The same things were measured in two ways. Each way mixes the same 12 hidden numbers, adds some noise and spreads widely along 6 directions of its own, which tell nothing about the thing.
(in the rows, 128 means zero)
Some things both ways: the first way, then the second way.
[129  87 179  77 157 210 116 112 167 118 106 118  78 130 122 194 108 100
 140]
[108 132 124 149 115 193 148  90 110 145 157 132 166 185 124 120 117 191
  90 119  62 137 152 102 152 119 154]

[143 124 135 182 104 160 142 141 124 114 108 146  61 102 146 122 186 129
  86]
[ 83 127 120  76  95 198 114  75 125 194  96 100 160 140  87 105 196 154
 119 126 124 138 136 110 176 113 183]

[142 126 103 164  88  47 152  75 116 133 136 168 127 160 107 122 120 139
 115]
[130 132 120 167 145 151 123 109 110 123 138 136 149 153 118 110 141 169
 104 157 135 126 137 139 144 137 145]

[150 121 163 139 142 139 111 136 135 122 121 126  69 119 120 148 130 115
 106]
[108 163 159 161 146 112 130  96 111 146  63 126 141 156 147  91 196 127
  95 134 126 142 122 140  83 178 145]

[150 117 122 114 119  88 136 148 124 131 115 157 123 128 120 132 139 101
 153]
[166 133 117 159 130  90 155 186 125  87 142 149  99 116 153 136  93 142
 137 133  80 121  98 136 116 151 107]

[154 150 104 111 146 144 129 181  98 114 131 123 137 145 125  83  97 122
 120]
[135 149  89 149 103 121 151 123 136 138  88 114 137 147 126 154 171 146
  98 107  95 147 104 113 126 146 161]

[174  85 136 137 117 118 112 171 111 106 155 146 148  81 147 105 117 189
 142]
[130 169  88 134  80 175 142  87 108 148 129 122 173 169 112 127 144 157
  91 109  93 152 156 126 143 114 183]

[128 154 136  87 154 225  94 107 166 114 170  88  70  50 139 107  71 166
  95]
[164 120 125  83 121 115 117 172  55 134 101 137 138 143 107 125 124 139
 124  96 150 178 162 142 117 150 142]

[146 148 126  61 139 152 128 151 126 127 144 111 108  85 101 117  84 116
 144]
[113 115 100 171 100 184 151  71 118 117 169 129 151 166 118 147 111 182
  96 119  87 112 134  95 186 116 185]

[119 100 112  78 118  43 162 100 160 123  98 151 117 120  92 168 156 100
 184]
[129 115  95 158 102 167 194  88 145 113 131 117 138 156 136 166 117 165
  93  86  72 134 133  89 161 118 167]

[124 140 124 112 106 113 134  95 115 135 142 118  99  93 129 121 139 161
 104]
[163 128  81 166  82  96 150 163 100 118 173 145 134 129 106 167  96 181
 151 153  86  93 105 145 181 145 153]

[141  78 138 101  89  98 119 110  93 114 124 143 147 112 115 135 136 152
 158]
[130 162 107 172 100 130 149 111 129 126 107 137 156 167 129 147 125 169
  85 102  85 145 111 135 142 144 147]

[143 131 163 153 144 105 138 174 164 109  59 132  79 102 150 150 166 105
 124]
[120 144 134 131 128 131 137 124 129 111 116 126 116 127 148  97 133 128
 105 105  97 155 115 127  96 140 139]

[112 190 112 156 192  85 223 172 203 153  87 121  56 102 123 126 153 100
  86]
[156 139 125 163 107 113 152 151  97  93 151 134 131 140 118 135 107 154
 122 135  84 115 111 151 142 153 135]

[154 144 126 152 125 135 103 121 144 139 169 131  91 138 118 113 145 111
 110]
[172 131 112 141 117 164 109 166  83 118 137 158 130 158 140  93 144 177
 113 144  81 122 144 132 142 145 172]

[111 156 127 148 133 207 139 148 161 116 136  84  52  44 157 115 129 217
  53]
[128 108 123 121 107  58 194 102 112 164  78  65 147 142 106 216 162  89
 149 127 155  95 126 110 148 165 135]

[142 116 131 105 155 131 159 160 124  72  88 141 167 165 117 163 125  76
 143]
[136  93 108 109 115 114 162 124 171  98 135  94  92 114 137 168  87 126
 167 140 127 112 130 135 139 130 108]

[119 130 162  69 171 142 104  89 152 147 137  83  79 113  99 150  96 130
 140]
[189 123  83 145  90 129 160 169  87 105 176 123 131 136 122 170  89 166
 147 133 112 107 140  96 185 131 161]

[146 131 129 158 112 107 141 137 148 117  86 134  64  82 113 123 169 148
 110]
[147 132 104 126 142 122 110 181  96  97 189 151  98 127 143 123  74 140
 163 166 126 110 121 128 135 123 118]

[212 149 133 142 134 155 113 210  71  82 102 140 162 120 128  90 122 107
 123]
[142 141  76 181 112 181 145 139 132  95 144 191 113 134 169 115  90 187
  99  90  65 189 116  82 137 109 152]

[ 93 159  98  91  98  82 151  53  80 147 155 110 109 175 116 121  92 139
 127]
[102 121 151  96 139 127 137 112  74 132 109 111 127 116 112 135 132  74
 105  77 177 179 115  65 132 122 136]

[146 103 187 161 138 162 107 153 116  95  72 136 122 186 161 168 144  89
 111]
[124 130 137  49 106 141  79 132 134 165 101  87 137 138 100  95 152 138
 139 138 152 119 138 168 140 139 140]

[138  81 120 122 120 137 126 113 142 127 137 147 106 128 118 108 135 150
 139]
[126 147 101  83 112 168  83 131 119 171 131 101 156 162  93 117 160 151
 141 176 126 119 144 158 144 118 133]

[149 133 136  83 129 120 122 116 193 198 156 140 129  27 126 157 117 132
 166]
[142  75 146 115 121 123 207  96 157 146 139 101 115  90 137 133 104 101
 156 135 125  93 164 109 170 112 124]

[174  98 171 170 133 163 102 187 142 103 118 148  70  61 176 144 136 151
 114]
[129 136 127  89 132 123 128 148  88 138 155 125 124 116 130  94 115 117
 153 143 136 125 156 136 112 128 146]

[157  74 165  67 118 162  74 125 141 117 172 145 127  80 136 153 109 101
 181]
[160 118 106 155  92 170 173 125 117 108 144 157 132 139 137 109 109 187
  99  96  47 133 146 131 157 123 177]

[211  49 189 104 107 183  83 158  73  60  96 170 121 139 139 153  95 107
 163]
[ 82 127 126 129 173 147 136  90 138 166 105 141 127 125 146  99 149 118
 121 135 152 186 152 103  86 109 109]

[119 139 118 123 142 121 154  78 113 141 204 111 141 150 126 123 124 156
  96]
[133 111 129  92 103 144 164  87 103 135 111  90 125 109 114 149 136  61
 160 130 166 132 161  87 166 111 141]

[100 143 110  88 126 200 101 125 144 131 132 106 110 129 135 114  72 159
  84]
[140 151  74 120 101 123 107 170 100 140 195 122 144 157 108 137 105 187
 124 146  87  85 121 146 152 120 168]

[142 144 121  93 157 183 109 141 123 122 138 119 124 141 103 114  79 105
 110]
[146 150 106 100 135 131  71 191  95 112 169 158 109 141 144  87  87 150
 150 154 122 130 132 152 112 121 127]

Other things, the second way, with their names:
(893): [151 119 118  94 133 125 137 137 127 125 124 105 136 138 120 142 106 119
  84  81 154 130 145 120 146 104 144]
(474): [130 118 117 140 111  98 168 119 179 117  89  98  93  98 148 175 130  80
 150 131 130 118  82  99 152 131 108]
(806): [172 121 122 198 126  72 165 174  84  89 135 186 121 144 146 151  69 164
 135 136  88 143 123 155 125 169 100]
(354): [ 90 135 149 132 155 132 145  74 128 167  80 107 142 150 137 119 184  92
  96 121 133 152 135 105  92 138 130]
(654): [135 129 121 151 140 182 112 144 109  99 160 158 128 165 144  98 101 167
  80 108  69 159 120 106 122 113 133]
(209): [140 143 105 136 126 165 142 107  94 115 128 125 142 152 126 140 133  97
  69  87 116 171 133  79 128  97 150]
(690): [110 127 121 131 115 161 100  99 119 145 123 119 145 142 107  91 167 180
 117 148 132 124 134 148 147 142 178]
(387): [119 159 117 116 152 217  93 141  94  89 207 120 116 126 132  80 116 134
 137 172 135 141 134  84 136  95 133]
(108): [111 135 120 136 133 177 132 137 129 100 219 149 111 104 158  69  68 171
 131 137 106 110 126 101 160  93 155]
(642): [122 109 129 134 124 112 181 110 119 173  90 124 148 141 121 154 160 124
  99  99  88 144 128 104 132 132 136]
(561): [117 142 137 123 130  74 110 101 120 144 108  83 140 133 106 117 163 110
 146 181 168  92 130 203  99 171 128]
(545): [180 142 106 164  95 117 164 185 101  97 152 136 132 122 124 137  90 200
 143 135  95 149 124 132 152 163 131]
(335): [155 123 118 126 120  74 139 170 109 130 121 133 114 125 121 167 111 106
 149 143 116 122 103 133 133 142 100]
(180): [140 133 112 135  94  86 118 159  46 149 135 154 168 162  76 152 117 173
 112 119 116 125 112 161 162 158 157]
(501): [123 156 132 124 134  86 153 145 109 146  93 116 147 126 111 140 151 111
  91 108 143 141  98 133 125 136 122]
(272): [ 80 155 149  51 116 160  82  89 122 134 145  93 132 150 128  90 101  91
 131 123 163  96 138 141 138 104 151]
(203): [168 112  87  94  79 148 135 182 127 107 174 167 104  97 125 133  46 151
 156 114 101 119 117 116 213  81 145]
(27): [147 147 120 199 149 116 163 152 127  68 157 168  91 113 174 111  89 141
 123 138  72 154 103 128  87 143 101]
(241): [110 120 135 125 145  96 156 111 115 135 116  94 119 107 118 143 156  95
 138 138 141 129 116 121 106 144 120]
(421): [149 111 114  76  98 156 157 116 120 182  71 117 157 151 111 152 151 118
 104  86 128 154 162  95 167 105 149]
(9): [166 118 128  63 109 123 126 161  70 175  63 110 153 168 105 150 171 114
 104  92 143 141 159 106 147 136 154]
(496): [122 130 111 135 106  87 103 147 134 134 117 131  96 110 123 120 158 125
 172 183  85  94  78 178 116 156 128]
(154): [155  90 115 141 109 112 176 138 130  97 166 102 109 103 112 158 108 150
 166 168  93  85 120 142 165 143 130]
(584): [ 86 164  98 188 127 157 132 103 150 112 169 145 121 121 143 106 140 144
 102 141  59 133  68 105 119 108 144]
(629): [131 140  91 132  85 184 124 121 115 124 174 156 138 151 124 114  89 191
 132 137  73 126 141 138 172 109 164]
(308): [116 151 169 151 143 104 143 113  96  81  85 148  95 106 176 101 122  44
  98  75 141 173  96  83  88 144 127]
(410): [114 105 133  68 115 181 133 116 139 153 164 114 132 138 133  99  84 154
 139 128 119 107 168 109 182  93 146]
(779): [131 112 117 127 102 148 161 150 131 113 151 148 117 122 137 128  84 170
 112  77  76 152 108  91 162 119 149]
(832): [178 136 114 154 108 101 168 145 130 124  84 136 119 118 151 130 150 116
 101 102  93 125 118 122 126 146 153]
(328): [147 114 114 148  97 127 162 116  91 115 113 159 147 143 101 135 115 176
 105 101  93 151 144 170 152 146 162]
(446): [121 147 141  65 101 158 121 133 134 138 100 116 121 129 147  91 123 115
 105  74 132 129 125  95 157 109 170]
(10): [110 123 167 122 129 105 155  97 133 126  82  88 121 115 131 130 153  87
 128 123 162 123 113 115 133 156 124]
(761): [152 164 102 167 115 137 105 171  93 114 143 176 144 180 138 119 101 189
  88 119  78 146 108 133 137 141 139]
(207): [139 125  91 144 114 147 132 142 126  81 223 143 111  94 125 114  39 154
 148 143 122 122 125 135 163  92 132]
(143): [138  99 131  81 134  76 139 138 121 167  79  92 133 149 106 178 146  96
 146 141 156 105 137 148 133 142 103]
(737): [185 161 100 112  81 115 144 182  80 121 106 150 151 161 120 153  95 153
 110  84 111 159 141 135 155 135 147]
(148): [118 135 137 131 100 141 146  99 107 152  73 133 156 158 116 129 155 145
  85  86  99 172 125 122 138 144 148]
(602): [115 152 122 109 148 186 103 123 107 112 131 152 117 144 152  91 115  93
 104 113 128 182 136  83 108  86 123]
(601): [143 151 106 183 117 117 127 159 114 119 149 161 138 163 131 126 118 185
 102 139  49 128  98 155 122 148 124]
(512): [107 140 129 140 128 114 165 102 157 136 108  83 120 123 142 152 155 104
 130 132 122 125 100  90 120 141 120]
(467): [ 65 104 133  80 120 169 111  61 163 171 130  93 141 143 101 124 130 118
 119 128 130 123 126 127 157  93 126]
(306): [ 83 127 156  77 136 161 120  72 129 151 128  86 140 124 115  76 147 127
 140 145 163 128 164 154 122 131 149]
(805): [114  77 107 178 108 146 204  85 159  95 163 143 116 108 125 167  77 162
 114  96  70 126 101  99 182 108 142]
(559): [ 83 162 109 141 130 170  98 117 130 130 220 133 135 124 119  96  86 151
 152 195 117 115 107 125 152  92 108]
(69): [183 116  96 171  96 101 166 188 111 121 107 165 119 145 143 167 118 180
 130 124  59 123 104 115 161 160 139]
(25): [138 124  81 177 119 126 175 116 148 124 158 134 113 124 151 173 116 109
 135 151  93  89 105  76 167  99 134]
(29): [110 137 140  89 115 141 147  85 120 154  62 103 144 148 125 140 165  86
  85  72 145 153 135 101 136 118 158]
(391): [113 129 117 112 102 160 141  83 128 149  74 110 139 133 116 127 177 123
  95  86 120 176 128 103 130 128 165]
(615): [137 111 107  26  96 133  86 141 106 144 144  99  95 125 123 128 117  56
 174 134 132  92 141 121 143  94 149]
(755): [151 163  99 161 111 125 131 187  96 112 139 156 129 134 135 133 117 168
 101 103  88 160  84  91 140 140 143]
(855): [139 170 110 141 123 126 123 167  76  83 214 145 133 128 116 109  67 146
 119 131  94 141 113 139 116 118 122]
(305): [103 135 160 108 144 150 110  98 114 163  66 124 152 163 119 102 169 108
  79 105 134 171 129 124 112 128 121]
(649): [102 118 148  85 119 160  87 100 125 122 105 152 125 157 118  95  91 125
 122 116 137 156 141 171 142 116 119]
(63): [129 121 118 136 177 106 134 148 118  95 153 101  95 105 134 157 123  62
 135 151 162 132  94  76 106 114  88]
(368): [128 117 138  89  96  87 119 126 136 168  98  67 131 141 105 143 157 139
 173 172 140  77 129 167 146 176 135]
(398): [ 77 169 135 153 144 146 109  99 114 144 145 148 137 132 143  72 145 143
 116 152 117 142 116 133 101 131 142]
(553): [178  98  89  69 103 151 132 172  94  83 157  98  88 128 128 157 102 110
 163 121 119 115 146  98 159 119 163]
(336): [108 153 124 119 111 179 117 112 119 151 102 136 157 168 117 100 162 167
  60  83  68 163 110 119 128 119 164]
(40): [146 199 123 120 101 107  79 169  91  98 146 117 148 167 110 114  95 146
 119 141 132 132 111 187 117 155 117]
(665): [126 166 131 195 131 145 142 105 152  78 163 170 117 110 161  69  92 131
  95 139  72 126  99 156 120 110 121]
(228): [116 154 143 112 150 143  84 127  95 110 138 135 133 135 113  78 127 102
 113 148 137 161 131 167  90 124 105]
(882): [138  90 138  85 123 120 155 121  92 138  86 119 118 118 121 131 135 100
 120  81 163 146 151 104 145 130 162]
(42): [132  92 129 103 104  59 167 150 146 170  70 109 118 104 105 170 147 124
 149 116 109 130  97 146 137 161 110]
(455): [104 129 116 115 129 143 124 113 119 159 185 108 144 129 112 106 118 153
 154 180 148  80 142 130 165 113 147]
(534): [130 123 119 117 127 144 161 111 109 123 111 121 136 139 128 141 121 117
  87  74 129 166 140  90 133 114 154]
(527): [147  97  67 115 109 184 142 125 118  93 185 107 117 123 104 162 110 145
 116 107  93 140 124  87 164  91 166]
(688): [137 107  87 174 107 120 174 131 143 131 160 110 135 110 101 175 122 174
 142 154 102 111  96 106 181 137 134]
(304): [108 156 108 155 112 102 166 100 142 133  89 117 110  93 144 137 171  92
 144 132 104 162  97 110  92 147 134]
(138): [105 139 132 151 101 102 112 117 132 127 106 127 121 138 121 116 144 156
 138 141  91 142  92 174 104 182 127]
(178): [ 81 140 141 118 132 154  94  89 119 138 128 108 136 156 123 104 143 135
 119 136 134 155 131 129 103 141 130]
(15): [145 127  97 105  88 126 162 113 124 175  81 103 153 139  98 167 173 129
 128 126 113 128 141 132 160 129 158]
(162): [157 148 102 166 102 110 165 153 127  90 131 131 126 136 125 161 110 145
 112 113  64 154  91 132 122 143 113]
(106): [125 140 176 117 151 114  80 171  78 131 168 184 130 137 137  47  65 135
 121 148 114 120 133 169 126 126  99]
(426): [122 132 102 154  88 167 134  83 126 127 173 122 139 128 120 109 126 152
 139 158  99  96 136 125 174 118 180]
(799): [128 118 122  92 132 166 138 148 136  97 182 124  88  91 151 106  71 115
 141 114 131 131 123  72 158  83 134]
(651): [106  99 174  59 128  89 113 147  90 141  78 116 114 132 123 111 126 118
 134  86 160 139 126 140 117 165 140]
(794): [146 116 109 146 107 105 188 112 162 129  84  94 124 119 128 172 152 131
 122 124 115 112 112 124 155 144 139]
(321): [103 176 127 108 135 160 110  84 126 126  74 135 148 127 118  78 149 104
  50  61 168 216 131 142  94 108 149]
(418): [137 161 117 176 131 108 132 169  77  64 176 187 100  99 151  92  78 117
 101  89  80 178  79 115  94 128 131]
(393): [125 111  97 150  97 194 169  95 141 116 162 135 121 120 133 137 109 134
 131 126  70 136 122  71 180  93 146]

Some of these things the first way, each followed by its name:
[166 126 167 117 160 120 105 180  99 121 122 137 154 197 132 139 102  63
 132]  (832)
[143 101 145 128 120  84 127 128 113 116 140 142 138 132 134 136 101 143
 137]  (561)
[109  92 148 102 124 134 127  58 150 133 103 133 117 170 112 172 151 112
 110]  (421)
[ 79 140 109  91 145 140 128  64 144 162 159  81 133 100 112 104  90 204
 102]  (40)
[132 109 138 134 116 126 129 108 130 107 102 130 102 147 117 123 150 141
  98]  (602)
[108 150 104  56 115  41 152  95 141 183 103 107 108  59  68 104 172 143
 176]  (474)
[127 193 123 132 167 219 127 153  70 127 133  87 125 208 139  99  70 111
  52]  (755)
[134 151 113 120 140 157 139 134 142 133 140 126 111 141 126 120  95 132
  96]  (354)
[146  72 150  66 115  58 118 151 127  86  81 144  94 138 129 123 115  83
 228]  (527)
[133 133 119 115  88  81 122  83 112 119 155 147 123 121 122 137 133 118
 138]  (882)
[124 156  98 114 100 134 154 118 124 141 123 139 130 103 144 121 151 127
 118]  (42)
[109 162 124  43 178 183 115 137 168 135 147  76  93 101 115  79  40 154
 115]  (209)
[126 143 116  95 126 116 149 106 149 148 136 117  96  75 116 121 139 136
 136]  (148)
[155 135 139 158 100  56 124 114 137 134  96 145  84  92 121 127 160 118
 139]  (690)
[155  51 198  72 128  95 136 123 123  61 104 162  87 118 126 195 137  63
 183]  (328)
[124 102  76  63  76  27 131  69 122 171 174 161 149  77  81 104 132 153
 203]  (794)
[139  76 128  68  79  99  83  83  72  96 154 153 173 102 123  97  56 171
 160]  (321)
[125  91 186 129 153 178 117 136 151  94  87 104  66  84 137 152 155 163
  89]  (737)
[120 137 124  64 100 153 125 104 114 134 172 102  65  54 128 100  87 180
 125]  (180)
[189  86 161 144 140 129 120 138  50 105 160 146 166 190 155 151  99 100
 163]  (545)
[150 150 103 117  92  74 110 105 122 173 191 130 152  59 118 100 128 170
 141]  (426)
[119 144 112 190  79  93 144  89 122 147 137 133  97  81 138 124 181 189
  85]  (10)
[163  97 188  83 171 159 110 174 132 134 101 108  94 117 124 178 127  82
 185]  (368)
[ 99 183 114  64 176 220 129 126 166 142 135  87 104 135 117 111  68 116
  71]  (601)
[162  81 135 172  85 123 113 114 107 103 160 180 147 119 162 152 127 144
 132]  (306)
[130 172 107 155 121 104 145 129 140 122 118 121 112 100 141  92 148 152
  99]  (391)
[119  95 163 124 127 166 118 131 139  93 104 104  96 103 160 126 148 165
 110]  (162)
[135  99 160  61 128 199  88  97 121 147 150 121  99 111 113 156  65 131
 131]  (455)
[110 179 121 107 169 161 156 156 142 117  92  90  70 167 122  86  68 128
  80]  (63)
[164  94 102 173  67 119 125 110  84 135 157 197 210 176 139 164 145 121
 135]  (410)
[204 130 193 176 129 110 118 252  67  95  89 122  78  82 161 111 171 122
 130]  (308)
[100 122 116 114 113 149 107  69 187 158 151 103  52  92 110 115 141 175
 104]  (9)
[111 133 107 102 107 123 137 112 146 138 110 139  98 130 121 121 135 114
 133]  (336)
[135  93 122 180 122  67 152  92 110 133 128 156  97 203 114 129 147 129
 131]  (387)
[120 135 121 139  98  67 132 107 163 173 120 150 128  49 125 113 157 164
  99]  (665)
[144 121 128 100 109 110 119 126 142 131 104 142 118 145 117 127 117  96
 169]  (654)
[151 145 128 105 142 153 158 114 117 112 153 125 125 125 117 139 108 121
  98]  (806)
[128  89 126 194  97  18 151 124 130  85 105 156 111 193 133 149 221 106
 150]  (553)
[176  70 165  78 120 156 108 157  70 108 156 141 140 139 131 127 127  96
 189]  (393)
[178  81 163  75 128 163  97 142  46 106 158 150 137 176 122 150  71  85
 154]  (398)
